Every row belongs to one group in each of 3 separate groupings. Each group adds its own fixed numbers to the row, and there is some noise. The rows also spread widely along 14 directions, which tell nothing about the answers.
(in the rows, 128 means zero)
Some rows, each with its group in each grouping after it:
[133  92 100 115  97 111 103 131 116 119 164 133 125 148 105 138 112 165
 137 129 124  47  98 146 102 127 125 167] => K_525 (2) dula
[104 159 122 109  94 155 178 159 108  95 124 100 124  87 133 122 133  95
 131  97  97 175 145 120 108 148 169  45] => K_543 (0) nom
[137  83 178 124 194 130 142 154 140 113 105  91 140  61 123  76 153 159
 121 117 131 101 112 101  94 146 124 139] => K_455 (1) dula
[125 118 134 156  80 159 124  67 127 123 118 128 192 201 142 132 133 124
 143  85 103 156  83 173 159 119 149 123] => K_42 (1) buli
[166 174 147  78 117 111 152 162  63 117 138 120  72  86  94 123 172 100
 123 142  98  71  97  71 103 102 147 154] => K_42 (2) ner
[147 112 175 115 155 136 157  86 131 127 100  91 126 152 106 109 149 162
 129  98 102  79  61 148 126 111 153 186] => K_455 (0) nom
[ 98 116 133 129 107 152 136 186  90  69 160 104 128 103 130 136  83 154
 167 147 105 156 113  90 142 160 175  64] => K_681 (1) buli
[150 158 111 113  71 148 125 145  97 124 126 178 106 115 107 134 140 102
 127 125 133 144 144 119 141 113 131 115] => K_525 (2) ner
[141 110 116 145 147 103  98 156 115 132 160 177  82 134  77 113 145 216
 138 109 137 124 155 121 135 153 111 181] => K_681 (0) nom
[106 159  71 127 103 106 114 106 117 138 168 143  71 182 111 187  86 132
 125 112 102 126 142 100  91 145 137 103] => K_543 (1) dula
[ 97 132 154 161  97 164 157 110 115  96 121 177 163 120 138  87 138  93
 162 184 145 111 100 151  91 132 110 144] => K_42 (0) buli
[144 104 130 122  80 159 120 114 101 126 150 129 169 162 140 100 169 113
 131 137 115  71  78 150 121  75 133 163] => K_681 (0) nom
[147 123 117 118  88 112 184 117  98 119 110 136  92 118 159 118 159 148
 150 100 111  82 156 151  99 170 163 125] => K_681 (2) dula
[117 147 168 105 123 164 179  61 161 109  46 146 137  71 132 150 113  86
 144 169 168  90  94 145 103 106 120 108] => K_42 (2) buli
[ 75 146 108  93  88 163 153  84 102 111 180 126 107 184 134 159  68 111
 127 116 111 112 115 113  65 101 109 131] => K_681 (1) buli
[108 163 144 158 160 118 125 132 146 116 123 130 130 135  51 154 111 157
 132  78 106 156  84 120 108 154 131 142] => K_525 (0) nom
[122 187 132 114 153 118 133 117 137 142 123 110 110  95  88 173 135 116
  76  58 125 187 159 101 119 142 131  79] => K_42 (2) nom
[163 102 133 120 102 109 116 165 121 123 130  90 157  87 141  94 202 132
 104 111 138 102 149 162 150 143 158  96] => K_455 (0) dula
[115 126 143 163 175 141  78 139 114 167 191 147 108 117 129 104 124 145
  83 190 155 179 163  73 128 142  99 124] => K_543 (1) nom
[147 137  81 151  77 120  81 140 131 159 161 156  94 134 117  90 151 115
 121 135 104 147 131 140 137 152 102 126] => K_525 (0) dula
[173 114 133 155 125 131  72 104 143 156  99 170 152 150  93 156 150 145
 100 100 129 139 113 104 156 102 119 145] => K_525 (2) buli
[127 158 178 109 157 140 177 166  51  86 162 111  79 106 102 143 125 154
 115 122 111 139 130  64 110 139 178 121] => K_681 (0) dula
[155 112 123 112 154 135 126  80 127 167 119 144  59 130 137 132 138 155
  87  97 119 127 158  84 112 110 120 141] => K_681 (0) dula
[122 160 183 181 123 150 117 132 101 123 141 101 212 139 113 120 167  80
 110 140 113 163  74 116 139 111 168 114] => K_543 (0) ner
[108 110 185  90 141 183 178  87  87 100 141 123 135 142 136 122 103 119
 108 151 150  72 102 110  73  77 121 170] => K_455 (2) buli
[121 102  73 194 106  79  79 145 194 129  91 162 176  97 118 124 161 150
 168 115 142 104 132 161 105 178 120 108] => K_681 (0) nom
[171 114 119 144  76 109  71 165 104 128 157 140 206 146  98 131 199 123
  96  86 134 104 123 149 146 109 139 134] => K_525 (2) dula
[124  91 137  83 172 122  80 148 141 133 171  78 110 113  65 123  96 194
 112 115 108  78  74  96 119 103 111 162] => K_543 (2) nom
[120 138 101 126  79 143 157 169  38  78 176 186  87 157 112 131 111 139
 164 143 107 115 135  92  96 139 148 137] => K_42 (2) nom
[ 93 119 154 143 113 142 175 136  70  76 168 117 133 141 153 138 111 160
 156 158 122 102 117 121  95 155 174 126] => K_681 (0) buli
[125 108 191 120 141 191 149  85 123 137 130  83 183  99 183 125 135  85
  74 189 162 109  91 128 124  84 144 105] => K_525 (2) nom

New rows, each followed by its group in each grouping:
[147  91 118 110 117 129  77 138  94 124 172  98 178 163 130 169 138 143
 100  93 113  98 105  76 124  68 161 125] => K_681 (1) ner
[175 171 144 124  94 126 149 162  99 135 112 120  86  87 106  78 183  99
 122 110  74 143 107 118 141 160 143 122] => K_525 (2) dula
[136 163 114 130 131 121 118 122 145 126  93 144  97 120  89 175 126 117
 109  79 115 162 143  77 112 126 135  89] => K_455 (0) buli
[135 184 153 143 119 135 188  55 106 161 114 153  85 162 135 141 152 118
 109 134 133 132 145 157 124 143 149 146] => K_543 (2) nom
[157 157 173  88 146 136 120 106  93 119 134 116 132 153  57 166 155 120
  83  91 116  94  66 102 123  52 135 168] => K_42 (0) dula
[193 121 117 108  78 129  93  94 140 164  96 139 123 129 127 146 172 139
 120 110 133 114 124 155 212  88 157 118] => K_681 (2) ner
[ 79 125 120  88 122 133 179 157 105  83 155 130  97  84 127 120  92 138
 153 143 147  85 158 125  49 153 122 107] => K_543 (1) dula
[157 139  87  58  54 109 133 123  95 131 157 132 101 146 103 126 172 121
 127  95 114  35 117 172 113  94 116 166] => K_42 (2) nom
[159  96 131 140 108 151 115  55 166 140  55 121 152 134 142 114 132 116
 144 114  97 109  56 156 155 111 144 120] => K_42 (2) dula
[129 163  99 126  57 127 157  87 103 147 134 146  98 176 130 117 146 109
 150 101  87 113 126 167 114 141 140 148] => K_543 (2) ner
[152 101 133 125 174 131  73 116 120 159 155 151  99 137 101 121 130 172
  81  97 133 158 148  75 132 107  94 149] => K_42 (1) dula
[ 90 184 126  97 104 101 175 162  88  73 161 128  86  90  93 175 116 135
 145 132 145 108 155 137  90 165 149  97] => K_42 (0) buli
[132 139 158 106 143 127 151 135  94 118 136  92  99 138  76 128 119 183
 140  76  81 127  90 119 138 144 166 158] => K_543 (2) ner
[132 114 109  80  92 163 121  79 132 123 114 137  99 141 127 174  84 122
 129 134 117  83  94  96 121  71 130 120] => K_681 (2) buli
[141 159 135 100 101 108 139 116 131 152 134  80 122 115 114 119 170 115
  98  81 106 110 131 166 125 143 138 115] => K_543 (2) dula
[116 156 117 163 114 103  86 144 161 151 152 101 164  86 130 126 155  67
 101 181 149 108 117 132 104 150 119  84] => K_455 (2) nom
[122 150 123  98  70 153 187 126  90  80 107 149 122 113 118 132 129 106
 157 105 127 114 126 162 111 134 153 102] => K_42 (2) dula
[140 148 137 138 146 131 168 130 109 129  85 171  75  76 132 119 146  94
 122 147 119 116 152  55  51 143 129 113] => K_543 (2) dula
[100 212 142 106 149 101 144  97 150 147 138 102  35 111  63 177  89 136
 114 136 110 142 113 120 125 158 127 115] => K_543 (0) buli
[141 156  98 145  56  94 129 136 116 121 117 131 142 108 142 107 187  65
 171 173 102  52  77 153  98 137 147 125] => K_42 (0) ner
[118  91 148 163 153 131 155 101 137 106  95  88 156 141 154 132 123 173
 130  64 112 158 133 145 126 179 191  92] => K_455 (0) dula
[153 108 108 139 138  92 127 110 146 143  85 154  82 135 108 115 134 174
 172 107  92  71  91 118  94 149 119 191] => K_525 (1) ner
[ 96 144 163  88 139 153 119 182  87  85 200  87 131 102  63 140  92 126
 120 180 122  81  47  95 104  92 128 147] => K_525 (0) nom
[136 101 162 115 150 114 152 147  84 101 150  92 118 112 129 131 145 176
 132 156 123  56 106 117 103 138 177 149] => K_543 (0) dula
[118 157  78 103  59 119 153 110 100 108 139 156 110 163 110 159 125 106
 150  97 109  77 119 148  79 124 134 133] => K_42 (2) nom
[180 104 129 161 126 137  99  55 179 168  48 160 128 132 139 138 148 134
 112 119 149 136 133 145 177 123 142 113] => K_455 (2) dula
[ 97 162 180 148 136 157 173  62 145 124 110 113 152 126 140 137 111 117
 121 132 161 179 123 190 153 158 145  90] => K_42 (1) dula
[143 143 108 120 107 141 147 139 118 115  93 212  73  77 122 128 136 119
 157 176 162 129 164 112 124 133 117 107] => K_42 (1) nom
[161 120 147 123 111 130 153 150 142 116  47 121 164  36 139  97 191 101
 146 103 124 107 123 121 121 133 153  90] => K_681 (2) ner
[144  97 120 137 145 117 140 119  91 142 128 169  93 132 141 102 155 171
 129  83 112  96 166  75  63 134 117 183] => K_681 (2) ner
[122 126 126 172 122  96  97 125 146 119 108 102 233 130 102 138 169 111
 133  57 106 112  80 135  87 136 144 123] => K_42 (2) ner
[148 158 101 122  58 141 122 122 132 140 106 135 127 112 142 138 148  54
 120 137  99 119 107 108 111 117 132  84] => K_525 (2) buli
[134 147 162 155 151 136 177  57 137 146  74 146  50 133 135 122 105 147
 165 159  89 114  82 108 119 163 140 162] => K_681 (2) buli
[136 137 144 117 169 128 114 133 153 127  96 126 109  72  89 144 124 121
  92 102 140 136 138  72  98 124 118 100] => K_455 (2) dula
[150 128 152 165 100 157  90  82 162 170 100 144 152 115 162 102 153  73
 129 244 144 113  74 136 171 104 117 112] => K_543 (1) buli
[134 157  95 103  78  89 148 174  88  91 135 187 101  94 105 150 164 114
 157 142 152  68 169 114  66 140 117 126] => K_42 (1) buli
[103 149 143  83 115 154 145 122 131  92 116 132 162  93  85 174  97  71
 115 145 157  58  79 115  57  75 110 118] => K_525 (2) dula
[104 134 111 134  73 161 149 185  60  51 166 131 122 142 117 140  74 115
 174 156  93 128  93  94 116 149 189  84] => K_455 (2) dula
[116 147  84 116  72 127 130 143 130 132 139 143  84 106 110  90 120 132
 164  92  94 146 139 143 130 162 116 114] => K_681 (2) ner
[176  82  91 144  55 160  87 129 136 134 102 196 118 147 132  62 154 144
 165 132 127 144 134 172 198 128 120 131] => K_455 (1) dula
[114  89 124  96 125 138 158 128 117  89 102 154 121 100 127 114 121 138
 162 147 127  32 104  95  34 101 114 158] => K_543 (0) buli
[114 108 141 177 127 170 114 120 143 125 113 129 179  90 166 103 128  63
 118 189 123 128  83  88  80 121 128  88] => K_525 (0) dula
[111 177 132 100 123 125 142 158 126  99 123 138  92  89  59 139 105  93
 154 148 110  92  84  91  77 123 115 119] => K_543 (1) dula
